The rows of a group lie close to one hidden flat surface of 11 dimensions, which passes through zero. Surfaces can cross.
In the rows, 128 means zero.
Known rows, each followed by its group:
[127 110 115 141 167 160 141  55 128  89 146 154 117  67  85 153] : Q_697
[134 156 162 177 119 125 126 175 163  82 173 136 107 167 126  70] : Q_997
[128 105 134  83 102 153 161 122 152 131 103 130 126 136 117  74] : Q_378
[119  71  77  73  37  69 129  82 118  88 152 123 132 126 169 188] : Q_72
[ 90 109 159 152 104 163 227  93 138  42 155  91 120 127 201 165] : Q_378
[145 125 145 132 131 149  98 184  96 125 158 131 133 168 139 125] : Q_697
[ 97  95 105 106 102 147 156 120 169 151 138 198  77 124 142 153] : Q_788
[120 132 137 132 146 147 133 132 129  94 139 131 113 126 116 138] : Q_378
[139  84 144 149 114 121 142 146 153  69 162 116 103 134 137 106] : Q_997
[133 104  82  85 175 118 117 173 110  74 130  94  69  90 112 184] : Q_378
[107 179  96 133  81 108 147  95 111 129  89 165  97  96 131 153] : Q_997
[134 100  94 103  90 173 143 171 192 211 233 156 115  54 122 105] : Q_997
[107 112  72 134  72 148 162 162 146 168 120 175 183  61  97  85] : Q_293
[109 153 142 156  97 146 124  67  87  93 170 170 159 129 110 169] : Q_788
[ 76 111  80 138 132 129 148  98 120 114 130 169 121 127 146 185] : Q_788
[166 132 155 121 140 185 123 143 121 144 144 130 143 102  95  85] : Q_997
[125  86 121 134 175 136 138 125 126 175  87 126  71 158 167 136] : Q_378
[131 137 139 174 143 135 108  52 108 164 112 190 101 116  87 147] : Q_697
[132 130  93  91 117 121 125 134 141  99 147 157  29 159 134  87] : Q_293
[130  84 103  92 131 149 132 121 145 136 155 135 136 139 150 127] : Q_788
[ 86 156  83 133 140  83 112  98  98 123 125 103 147 173 178 173] : Q_72
[153 129 185 121 105 136 126 124 136 155 175 105 117 137 114 111] : Q_997
[129 118 134 134 134 156 135 109 131 131 154 129 132 141 137 114] : Q_72
[171 124 198 136 126 129 109  55 118 126 192 121  94 126  51 109] : Q_72
[105 165 122 117 103 160 145 170 103 144  81 162 134 127 114 118] : Q_788
[123 167 139 125 152 128 130 116 104 164 157  65 152 140 146 140] : Q_293
[164 101  89 122 120  74  90  88 170 137  95 164 121  70 113 124] : Q_788
[141 167 159 102 145 123 131  98 113 156  61  96 143  94  99 150] : Q_997
[133  86 121  78  99 129 125 107 106 149 179 100 132 147 161 166] : Q_293
[116 128 155 147 178 132 124 118 175 106 146 124 125 143 153 178] : Q_293
[112 149 149 168 129 112 161 135 151 126 150  69 158 107 165 150] : Q_293
[ 97 120 101 133 113 171 187 188 110 180  96 144  90  93 129 123] : Q_72
[142 119 114 113 118 127 136 131 143 134 113 129 102  89  93  93] : Q_72
[129 116  92 118 130 144 162 105 127 110 136 115 113  85 131 115] : Q_788
[141 117 104 103  97 137 107 143  95 175 147 137 147  91 119 154] : Q_293
[115 134 143 158  64 130 195 123 100 132 241  70  58 148 151  82] : Q_72
[123 110 122  85 102  98 138 142 132 152  65 114 143 115  72  95] : Q_997
[110 184 154 161 188 188 126 170 130  81 133 133 202 110 106 157] : Q_697
[134 130 132 165 107 147 147  93 134 157 126 141 179  77 133 116] : Q_378
[ 88 144  59 113 133 147 126 119 142 158 135 195 135 111 111 124] : Q_293
[113 149 128 122  95  76 124  84 131 142 181 106 106 133 123 155] : Q_697
[170 115 154 103 124 127  81 124 106 137 134 125 168 179 107  77] : Q_697
[152 100 101  88 163  92  85 153 128 134 117 110  84 114 109 167] : Q_378
[134 117 127 152 105  91  95 214 164 161 110 172  85 138 140 135] : Q_293
[121 133 108 182 125 115 130 115 166 117 168 181  68  57 118 164] : Q_697
[126 139 154 131 142 155 155  81 135 146 153 112 144 153  93  57] : Q_293
[134 124 120 102  79 117 152 121 113  85 138  98 119 131 137  98] : Q_997
[161  63 167 115 135 178 136 107 143 135 155 113 185  67 113 164] : Q_293
[124 165 109 130 101  93 105  68 101 115  96 160 121 149 139 138] : Q_788
[130 140 143 100 102 117 125 119 109 173 131 111 137 153 104  98] : Q_697
[137 121 110 105 136 132  52 162  81 150 118 161 179 151 104 161] : Q_378
[138 166 162 136 128 133 134 112 111 100 158  79 162 122 112 117] : Q_378
[149 112 121 102 130 166 111 121 122 104 151 170 148  73  59 133] : Q_378
[133 106 174 150 117 131 149 144 144 132 127 123  84 165 161 117] : Q_72
[164  97 105 121 148  96  83 132 146 111 103 134 125 108 138 140] : Q_697
[116  85 136 106  69  76 136  95  91 109 116 116 106 183 122 126] : Q_997
[167  93 126  97 142 131  85 194 106 105 152  97 134 154 157 143] : Q_697
[149  84  73 111 120 183 152 130 163 120 144 154 171 123 169  26] : Q_72
[142 136  82 101 180 115 126  90 114 138 108  70 142 110 129 106] : Q_72
[124 119 140 143 173 150 118 134 136 129 132 122 159 126 122 151] : Q_788
[ 85 127 133 127 105 149 158 109 128 124 159 159  83 167 151 155] : Q_788
[149  92 130 144  93 118 135 153 128 136 160 126 136  71  67  89] : Q_788
[137  88  57 104  92  91 132 174  83 152 172  81  62 113 164 121] : Q_378
[143 146  77 127 177 100 114 121 175 116  95 121 112 108 154  91] : Q_788
[ 59 155  89 108 158 135 187  96 115 116 109  95 129  93 141 213] : Q_697
[146 122 127 120 157 100 117 135 166 106 136  98 106 117 135 126] : Q_697
[116 135  78  87 125 138 129 165 126 181 152 108 132 164 152  70] : Q_72
[ 95 128  78  60 158 172 146 133 154 110 115 152 142 188 131  63] : Q_293
[171 129 143 124 151 158 125 157 157 162 140 125 118  85  79  55] : Q_378
[ 99 156 127 175 126 144 161 144  95 135 114 124 113 137 144 120] : Q_72
[109 146 105 142  98 101 156 146 154 136 109 135  64  96 192 175] : Q_997
[112 180  85 106 161 144 159 128 111 118  80  96 157 114 120  70] : Q_293
[ 94 171 116 124  88  80 149 157 161 108 107 107 132 108 157 152] : Q_997
[121 131 118 145  84 124 168 116 102 109 170 103 108  87 128 140] : Q_72
[161  75 150  89 153 122 136 173 150 166 113  66 101 149 148 102] : Q_997
[144 128 112  81 101  63 124 132 156 156 112  66 134 103 147 127] : Q_697
[125  89 130  70 156 178 169 140  99 160 111  80 118 132 123 120] : Q_788
[126 143 150 113  71 128 144 109 160 141 128 142 163 144 125  76] : Q_378

New rows, each followed by its group:
[137  95 137  68  69 111 141 135 117 169 139  93 120 129 129 116] : Q_997
[147 129 104 114 142 175 123 123 114 159 161 146 120 121 123  86] : Q_997
[134 136 177 182 217 149 121 126 157 133  77 132 123 183 165 119] : Q_72
[120 157  97 141 131 122 138 123 171 106 128 149  99 112 155 111] : Q_788
[117 143 147 188 127  86 116 138 144  70 126 149 104 125 160 196] : Q_293
[166 106 180 134 130 123 103 140 186 149 160 119 151 115 140 141] : Q_378
[118 166 139 130 130 134 123 145 120 124  76 139 139 140 143 149] : Q_788
[141 116 144 107 149 130 119  90  76 191  87  89 177 115 107 147] : Q_293
[ 88 152 116 181 100  69 120 131 146  96 129 175  77 189 129 110] : Q_997
[125 178 139 166 184  99 128 132 128 124 111  85  90 141 130 124] : Q_378
[128 115  90 141 138 162 122 182 105 141  97 148 177  88 144 144] : Q_378
[105  75 131 139  62 143 154 116 143 121 171 167 182 129 122 115] : Q_293
[128 148 194 170 147 112 125 105 134 162 140 110  89 162 146 156] : Q_697
[ 91 174  55  98 181 125 117 172 112 137 119 122  96  93  98 158] : Q_697
[145 149 162 116 108  66 119  89 143 181 105  64 168  91 142 173] : Q_697
[158  93 154 128 141 200 151 100  59 143 165  88 144 115 116 111] : Q_378
[139 110 110 134  88 102  91 126 165 199 138 206 100 137 111  93] : Q_378
[160 141 146 111 124 130 105 134 155 130 144 124 159  85  87 106] : Q_378
[102 140 126  97 161 132 143 142 120 127 116  86 114 177 134 119] : Q_697
[156 131 176 113 152 154 150 138 155 108 123  84 116  91 152 146] : Q_788
[ 80 124 121 174 181 116 159 144 122 140 101 115  87 138 108 150] : Q_788
[114 127  72 150 151 151 115 170 134 103 102 183 165 116 119 105] : Q_997
[149 121 182 116 113  95 143  89 108 151  57  90  75 118 131 161] : Q_997
[138 132 121 145  45 114  96 175 109 153 176 173 126 145 143 110] : Q_697
[124  86  55 112  99 115 128  99 168  86 134 164 156 143 193 101] : Q_72
[106  99 143 186 128 156 158  93 151 138 133 199  68 186 167 104] : Q_72
[137 149 146 111 123 134 130 169 115 180  73 110 119 114 174 168] : Q_997
[162 124 141 120 114  74 108 106 160 171 140  99  83 112 117 111] : Q_697
[115  96 143 178 108 121 107 166 136 110 122 188 175 135 100 150] : Q_997
[177 156 171 156 140 140 121 145 137  92 139  90 163  67 109 115] : Q_788
[151  84 106 159 127 171 113 131  82 131  86 210 107 128 112 101] : Q_997
[148 169 137 160 159  98 109 163 185 163  57 129 149  62 128 128] : Q_697
[116  86 156 155 186  91 109 156 187 196  95 138  98 145 108 152] : Q_997
[ 93 124 110 125  87 141 135  91  81  97 179 150 144 153 125 160] : Q_697
[136 139  99  57 109 154 108 215 137  67 125 139 181  80  74 121] : Q_378
[130 147 106 135 120 102  86 124 120 131 118 152 153 160 134 117] : Q_788
[107 133 135 118 117 126 111 184 112 159  93 141 154 176 137 138] : Q_788
[165  77 135  95  93 150 136 107 155 106 169 132 155  52 130 159] : Q_788
[ 99 176  88 165  94  86 140 123 110 133 113 125 147 128 158 121] : Q_378
[146  97 161 118  88 114 150 133  99 122  77 110  99 140 129 111] : Q_72
[121 138  47  63 120 107 114 176 141 154  95 122 143  68 105 111] : Q_72
[106 104  90 134 142 109 125 130 151  98 178 127 124 172 132 100] : Q_997
[137  73 125  98 154 121 116  88 117 113 133 120  91 123 130 189] : Q_378
[104 138 138 144 135 112 108  95 119 139 150 154 117 165 131 183] : Q_72
[171  68 185  88 164 184  89 143  94 156 152 127 128 168 102 133] : Q_378
[148 122 107  88 109 153 117 115 113  38 152 172  79 152 121 102] : Q_293
[117 134 111 146 157 107 141  76 158  98 155 135  70 142  96  80] : Q_997
[ 88 110 100 162 135 130 159 126 119  92 185 108 132 128 143 161] : Q_788
[125 111 103 125 171 164 117 120 159 161 124 165 143 165 158  86] : Q_72
[106 150 189 191 132 131 160 120 163 143 128 121 162 182  99  38] : Q_293
[144 108 140  69  84 103 116 142 208  96 150 136 141  90 109 141] : Q_378
[ 99 126 130 140 154 104 145 109 144 123 152 104  66 186 178 155] : Q_788
[ 97 179 110 166 162 112 144 150 129 142 119 108 105 154 154 122] : Q_72
[162 119  61  97  88 121  64 162 105 130 137 179 173  97  82  82] : Q_697
[126  98 121 109 126  96 123  98 154 147  85 160  57 102  95 157] : Q_72
[100  95 136 106 154  61 136 100 173 134 131  58 109 158 153 173] : Q_997
[162 135 165 153 176 123  99 144 135 152  86 111 148 102 133 164] : Q_697
[135 153 124  99  93 126 153 113 114 108 128 100 113 117 137 106] : Q_997
[109 145  92 116 154  97 114 131 133 155  98 127 109 147 131 122] : Q_72
[143  87 150 135  75 115 147 113 124 155 135 130 100 142 172 126] : Q_697
[103 150 148 165 136 159 148  96 113 131 140 156 129 125 109 144] : Q_697
[122 134 164 100 135 138  86  68 122  78 158 186 129 159  55 168] : Q_378
[128 174 137 150 127 137  99 146  86 153 125 128 188 116 112 134] : Q_293
[164  88 205  99 123 172 101 159 117 125 193 119 136 185 115 122] : Q_378
[136 119 129 108  57 116 107 211 142 135 140 137 171 144 149 115] : Q_788
[120 158 143 169 142 117 166  84 118 128 117  77 137 114 161 120] : Q_378
[150 100 154 124 142 145 122  99  88 160 135 112 117 107 127 178] : Q_697
[108 146 114 123 127 129 142 143 117 152 150 121  90 109 120 151] : Q_697
[139  82 111 125  82  99 113 129 141 115 157 138 159  99 133 157] : Q_788
[137 125 144 113 141 126 120 101 107 176 111 124 112 173  93  68] : Q_293
[ 82 162 134 167 113  96 114 131 128 186 148 134 157 190 147 135] : Q_293
[155 106 146 108 155 133  94 142 157 116 144 130 129  91 104 164] : Q_378
[ 79 176  87 145 220 114 161  70 150 127  60 103 131 117 144 146] : Q_293
[ 97 102 139 156 168  91 106 133 188 158 144 135 149 128 116 193] : Q_997
[170 119 137  86 119 142 113 116  91 108 153 109  91 131 116 120] : Q_293
[139  66 119  77  99 146 126 202 175  98  94 140 188 117 194 168] : Q_72
[134 146 125 178 166 129 104 166 143 137 130 137 131 103 131 149] : Q_378
[ 97 103  64  87 131 113 138 121 100 125  99 130  93 147 143 145] : Q_697
[104 149  86  89 100 140 134 136 123 106 182 130 131 142 162 137] : Q_293
[142 102 151  93 114 133 122 129 152 132 140 133 114 147 111 107] : Q_378
[110  96 114  91 126 150  93  74 100 168 144 182 151 139 101 182] : Q_72
[ 77 151  93 169 159 171 155  80  56  89 186 125 157 151 104 124] : Q_788
[127 132 102 138 146 138 130 206 168 153 117 147 114 115 146  96] : Q_997
[141 183 111 140 140 164 135 214 133 119  96 133 125 107 178 102] : Q_997
[129 122 139  89 162 181  74 177 144 109 129 201 153 205 115 108] : Q_293
[146 123 127 131 125  83 114 106 153  83 104 114 135 172 164  95] : Q_72
[125 171 112 101 114 145 160 126  91 104 127  69 160 141 131  71] : Q_293
